The rows come from 5 hidden closed curves, with some noise, and rows from the same curve form a group. Each curve winds through 8 dimensions. The rows are also pushed far along 5 directions, which tell nothing about the answers.
(in the rows, 128 means zero)
Some rows, each with its group after it:
[150 104 103 116 142 129  97 106 154 158 124 144 107 156 140 143 129] -> Ror
[ 92 153  52 106 133  69  85  86 159  62 139 113 186 140 112 116 172] -> Meso
[161 139 143 125  95 118 135 149 103  92 175  98 185  98 150 148  95] -> Ror
[102 139 110 147  98 112 159 140 158  77 128 121 144 116  99 123 136] -> fimor
[138 120 158 146 139 125 163 142 156 112  98 121 140 120 144 117 152] -> guzo
[ 99 163 145 142 153  91 153 112 157 129 126 137  99 186 168  69 195] -> memen
[130 131 164 117 167 159 108 123 116 120 126 124 145 125 140 123 122] -> fimor
[ 98 131 188 119 151 150 159 139 123 151 119 131  95 166 158  95 139] -> memen
[107 163 106 138 102 113 186 166 133  96 124  99 119 138 107  96 156] -> fimor
[117 141  53 140  94 120 132 138 100 110 162 122 137 132  66 142 118] -> Ror
[110 161 149 130 118 121 182 113 171 126 153 159  42 218 105 120  75] -> Meso
[120 142 151 135 106 143 166 144 169 141  97 107  74 144 103 127 108] -> Meso
[123 107 192 108 132 134 145 142 135 136  95  99 172 136 168  96 147] -> fimor
[119 157 165 142 151  94 106  71 180 160 107 146  67 186 151 115 161] -> Ror
[132 152 152 173 147  96 180 138 124 105 161 146 122 148 153  97 139] -> memen
[138 156 179 151 118 125 153 151 116 121 133 111 115  99 142 126 109] -> Ror
[101 148 112 140  73 119 201 148 183 137 100 147  34 171  78 108 113] -> fimor
[109 151  77 120  88 117 111 102 151  90 177 144 139 134  99 133  93] -> Ror
[118 155 115 137 110  93 135 111 140  50 231 127 200 128 156 123  86] -> Ror
[135 153 102 127 142  96 169 146 150  90 153 138 118 155 137  92 111] -> Ror
[120 135 113  93 144 114   6  59 123 169 104 134 124 115 119 148 131] -> guzo
[153 114 162 102 132 154 111 160 125 144  83 119 103 101 126 139  95] -> guzo
[132 149  98 124 163  96 122 110 146 143 133 132  82 188 148 115 163] -> fimor
[ 78 124  56 112 100 153 151 152 168 111  74 134  91 131  64 104 167] -> fimor
[ 88 134 180 129 121 138 127 130  99 121 112 108 159 113 121 114 145] -> Meso
[135 136 101 123 153 112 144 147 129  99 146 110 148 154 149 107 156] -> Meso
[ 79 141 105 125  46 174 152 165 130 115  90 104 115 130  33 115 134] -> Meso
[ 90 163 151 112 160 103 118  91 159 137 108 113 102 172 153  99 177] -> guzo
[134 138 145 126 147 143 139 150 106 107 128 122 123 143 112 129 117] -> memen
[120 140 163 153 165 128 113 100 155 129 150 152  88 147 141 139  98] -> Ror
[142 135 103 123 169 118 113 130 119 115 154 117 134 152 150 126 140] -> Meso
[100 132  80 104 108 142  79  84 157 152  75 166  98 137  81 102 163] -> Ror
[115 134  66 109 124 136  92 129 128 115 115 115 149 138  99 103 168] -> fimor
[169 113  98 116 126 144  74 121  84 140 227 118 140 102 152 211  36] -> memen
[126 137 147 155 135 127 164 120 116 114 155 137 146 111 142 126 128] -> guzo
[152 106  98 114 144 137  65 151  79 118  92  57 222  64 139 149 209] -> fimor
[144 133 121 139 125 105 147 130 122 120 102 137 128 119 105 124 136] -> memen
[133 143  73 152 105  89 113 104 121 103 192 122 158 118 119 160 115] -> guzo
[ 92 126  89 130 104 125  87 107 120 136 140 121 139 136  87 142 132] -> memen
[157 118 150 133 121 122 146 140 126 115 147 124 144 113 161 152 116] -> Meso
[ 98 132 130 138 134 123 138 100 149  81 185 151 162 155 141 120 121] -> Ror
[127 146 164 123 177 140  98 101 112 106 152 139 147 120 157 123 123] -> Meso
[ 96 120  69 111 110 159  88 128 145 117 111 115 124 109  70 150 128] -> guzo
[111 130 137 125  98 168  96 148  89 122 139  81 169  71  98 153  96] -> memen
[130 117 207 142 137 137 141 150 107 178  96 100  96 100 151 147 115] -> fimor
[107 119 134 131 155 104 120 119 132 146  84 143 101 152 129 112 179] -> Meso
[157  93 106 111 135 126  77 112 117 133 180 131 166 122 156 172  82] -> fimor
[130 148 138 129 166 108 102 112 136 119 109  93 162 155 157 101 201] -> fimor
[118 115  56 104 111 151 110 142 137  96 149 134 141 113 100 137 112] -> guzo
[122 137 104 110 146 131  96  91 149 125 121 169  77 127  97 156  92] -> Meso
[147 120  89 107 145 110 111 105 130 102 142 168 159 150 140 111 141] -> memen
[127 123 109 110 117 118  99 116 123 133 122  98 174 138 124 124 148] -> Ror
[152 127 148 158 131 102 182 157 112  76 184 140 176 127 151 116  92] -> guzo
[131 111 119 116 138 136 141 128 132 129 126 143 134 120 154 123 144] -> fimor
[108 126 131 129 102 138 151 162 150 138 103  72 124 102 129 129 143] -> Ror
[132 130  72 131  54 118 174 171 123  57 170  96 225 126 102 106 134] -> memen
[115 101  72 116 114 107 134 123 130 101 173 155 154 126 122 147  90] -> memen
[144 122  82 126 111 138 149 154 125  83 189 116 145 111 115 176  73] -> guzo
[100 173 117 100 107  80 137 111 151  92 124 133 141 160 128  66 149] -> guzo
[123 133 149 150 201  86 150  87 163 141 145 166 102 203 193  89 176] -> Ror
[142 147 100 127 147 133 122 116 138  87 187 160 118 159 117 132  77] -> fimor
[ 93 134 139 109 143 127 160 141 160  80 116 115 171 144 158  67 173] -> guzo
[118  95 157 111 142 145 146 141 132 173  50 140  95 138 133 106 169] -> memen
[ 88 130  95 125 117 123 133 140 126 115 115 113 152 122  99  93 149] -> Meso
[147 135  99 127 127 118 129 146 143 101 140 110 135  99 141 136 125] -> memen
[114 137 148 136 126  95 142 137 128 130 123 111 121 137 135 121 132] -> fimor
[117 179 142 149 124 108 174 112 171 114 142 176  39 176 117 102 107] -> Ror
[170 123 120 144 109 121 179 158 116  65 225 138 195 129 160 127  69] -> memen
[119 136 127 114 116 123 135 153 101  94 130  86 172 127 126 132 155] -> Meso
[144 126 166 119 138 140 140 170  76 113 147  76 173 112 155 142 122] -> memen
[167 111 197 146 126 132 154 162  95 108 159  91 187  73 177 165  92] -> fimor
[133 141 177 144 134 126 117 114 147 155  93 141  99 109 140 110 130] -> guzo
[122 160 125 104 110 129  85  79 159 174 105 174  31 163  89 126  83] -> guzo
[ 92 150 101 142  74 156 199 187 131  82 153  94 128 104  88 118 107] -> guzo
[100 133 101 132 132 105 166 147 141 116 125 131  95 143 104 113 115] -> Meso
[156 129 116 174 123 126 144 156  88 118 189 132 127  97 130 157  92] -> memen
[ 97 124 116  95  85 161  70 124 108 146  68  91 162  73  80 134 154] -> Ror
[152 121 216 134 177 152 159 141 111 135 151 112 123 122 185 156  86] -> guzo
[102 148 104 105 181  95 108 109 141 109  99 115 148 182 146  74 217] -> Meso
[125 108  57 112 139 142  46  94 124 172  79 159  96  92  86 145 156] -> Meso

New rows, each followed by its group:
[150 118 105 152 140 118 159 139 146  89 159 140 142 114 140 147 121] -> guzo
[106 132 137 139 122 154 130 101 148 116 164 163 106 146 112 141  88] -> Ror
[113 163 189 149 151 140 137 114 127 125 128 140  98 149 140 108 142] -> Meso
[112 158 102 124 112 151 149 125 151  93 135 164  95 141  88 107 111] -> Meso
[128 127  88  98 114 113 111 140 146 103 147 106 157 140 145 116 133] -> guzo
[ 95 151 223 127 130 150 175 162 134 144  72  57 123 115 154  96 162] -> guzo
[110 150 163 116 105  97 148 148 149 103 121  82 167 152 147  81 138] -> guzo
[140 164 213 143 141 108 201 138 151  64 203 136 140 155 194 107  68] -> Ror
[127 131 165 114 107 135 115 150 135 147  97  89 120 124 121 124 109] -> guzo
[118 138  94 139 150 114 111  89 139 113 158 151 146 123 154 116 167] -> fimor
[122 146  71 127 119 101  78 116 138 130 117 140  79 129  79 144 118] -> guzo
[147 135 151 156 158 119  98  99 153 146 174 150  75 122 168 170  86] -> Ror
[135 125 157 137 165 128  89 100 147 163 102 126 112 105 170 132 162] -> guzo
[130 143 160 156 160 150 157 129 144 125 127 138  85 121 139 137 131] -> fimor
[146 129 139 121 123 135 131 131 121  97 141 125 156  86 125 151  85] -> guzo
[118 150 252 160 137 120 189 140 118 147  79  90 136 119 157  93 158] -> guzo
[ 98 123 193 130 119 133 170 152 122  92 130 103 191  95 152 102 119] -> fimor
[128 123 149 144 156 129  97 105 120 172 136 105 129 124 168 144 155] -> guzo
[114 148 145 136 109 127 138 162 130 126  90  93 101 101  97 126 123] -> guzo
[133 156  57 103 108  90  93 119 145 114 121 145  84 135  92 133 116] -> guzo
[115 153 129 155 110 129 145 139 147 112 117 109 132 108 120 105 161] -> Meso
[104 160 144 121 192  85  97  71 131 124 125 144 149 149 172  77 185] -> Meso
[144 143 119 133 138 121 103 122 105 159 161 120  99  99 139 154  83] -> Ror
[ 93 167 117 116 160  80 117  69 194 111 109 147  94 198 125  95 163] -> Meso
[113 142  79 137  96 152 151 167 153 110 105 108  79 108  58 143 107] -> Meso
[125 102 139 141 155 144 129 136 120 173  93 116 118 124 143 124 172] -> Ror
[100 137 138 139 123 149 113 105 111 155 131 133 108 119 108 141 126] -> Ror
[119 149  47 146  97 112 133 131 139 122 148 147  88 151  89 123 148] -> memen
[132 118 132 119 111 133 173 173 107  75 158  72 216  95 154 132 128] -> guzo
[ 84 134 125 126 119 126 111  90 142 153 114 150 103 178  98 106 147] -> memen
[151 108 122 109 116 157 119 133 107 179 133 111 114 110 138 163 100] -> Ror
[157 178 162 175 129 135 163 111 147 125 219 172  51 163 137 137  34] -> memen
[124 156 209 126 115 126 144 130 140 133 125 110 127 123 153  99  94] -> guzo
[137 119 123 149 131 127 185 163 135  83 135 118 162 103 141 126 146] -> guzo
[115 117 119 137  72 126 180 166 125 124 119 122 127 111 104 126 120] -> Meso
[120 134  91 127 139 128  94 109 123 140 119 142 119 101 113 123 139] -> Meso
[103 107 156 111 104 124 164 156 136 113  92  71 201 102 160 107 181] -> fimor
[122 147  95  97 170 102  67  84 119 138 124 162  98 144 137 120 144] -> guzo
[165 137 121 129 178 101 137 101 163 108 186 185  89 161 180 132  83] -> memen
[138 137 161 114 173 130 102  91 155 174 157 144  65 182 182 137 100] -> guzo
[118 134 153 160 129 124 142 138 138  99 152 113 143 104 131 143 107] -> fimor
[150 165 136 152 146  63 131  71 176 114 192 195  97 178 176 102  95] -> guzo
[153 113 129 143 146 109 151 142 137 123 143 134 123 127 154 143 113] -> memen
[147 116  99 130 131 115  97 104 156 135 103 146 117 129 112 149 139] -> guzo
[ 94 144  83 141 113 139 140 147 140 103  97 119 119 107  83 106 175] -> fimor
[133 133 127 142 115 110 107 122  95 135 113 114 146  93 100 151 132] -> guzo
[137 131 151 145 103 136 139 142 152 143 104 103 126  89 141 125 140] -> guzo
[ 89 151 147 130 137 135 155 144 118 109 133  97 138 121 136 106 146] -> guzo
[125 141  92 134 135  74 136 109 136  92 128 171 134 166 104  99 144] -> guzo
[153  98 114 103 117 152  22 143  82 164 110  74 154  55 105 200  89] -> guzo
[121 141 118 153  77 140 181 158 145 137 143 121  94 157 104 109 115] -> Meso
[130 102 136 120 108 141 145 139 140 138 132 111 139 112 145 153 113] -> fimor
[112 160 126 154 182  96 128 100 147  95 162 153 119 156 157 100 156] -> fimor
[137 150 142 164 188  87 127  76 135 134 157 206  75 173 145 113 123] -> memen
[160 120  17 142  30 162 187 183 124 106 177 152  90  96  48 172  50] -> guzo
[150  95 198 144 154 176 137 158 116 168  55 106 114  71 137 152 142] -> guzo
[127 134 154 129 137 133 111 143 100 128 164  63 162  86 164 162 113] -> guzo
[120 131 114 103 126 117 118 130 143 118 150  94 158 146 165 114 145] -> guzo
[136 142 183 148 194  98 174 115 142 131 143 147  91 199 185 105 149] -> Ror
[156 119 140 117 122 121 139 120 140 136 132 149 132 152 149 118 114] -> guzo
[145 153 201 144 160 117 191 158 120  97 141 108 128 125 170 112 108] -> memen
[149 122 122 119 114 127  97 105 152 127 142 142 122 133 144 158 124] -> Ror
[138 136 206 121 149 142 143 111 135 155 162 130 105 148 183 134  75] -> memen
[151 138 163 153 124 165 114 126 117 167 133 125  89 103 131 151 108] -> Meso
[147 143 167 136 113 122 128 151 111 153  89  86 130  94 139 119 148] -> Ror
[156 111  81 128 104 137 115 116 162 132 208 143 111 123 153 181  56] -> Ror
[120 128 159 145 165 150 107 140  88 124 157  98 149  69 154 158 112] -> guzo
[119 132 104 104 141 119 127 111 162 111 116 163 112 148 140  97 147] -> Ror
[124 122 146 152 120 149 145 136 117 154  83 157  91  97  86 121 121] -> memen
[127 135 112 108  83 160 150 146 137 144 137 123  82 147 101 142  85] -> memen
[101 100  87  81 150 155  46 123  85 130 103  99 172  85 104 159 145] -> fimor
[131 148 112 114  79 125 196 175 182  74 108 142  92 147  87  94  87] -> guzo
[104 158  79 131 123  42  93  85 163  74 153 104 203 157 157 102 207] -> Ror
[135 145 126 125 148 131 126 111 166 134 144 159  42 174 111 152  68] -> Ror
[116 136 103 129 136 129 112 115 135 138 106 141 117 108 115 106 150] -> Meso
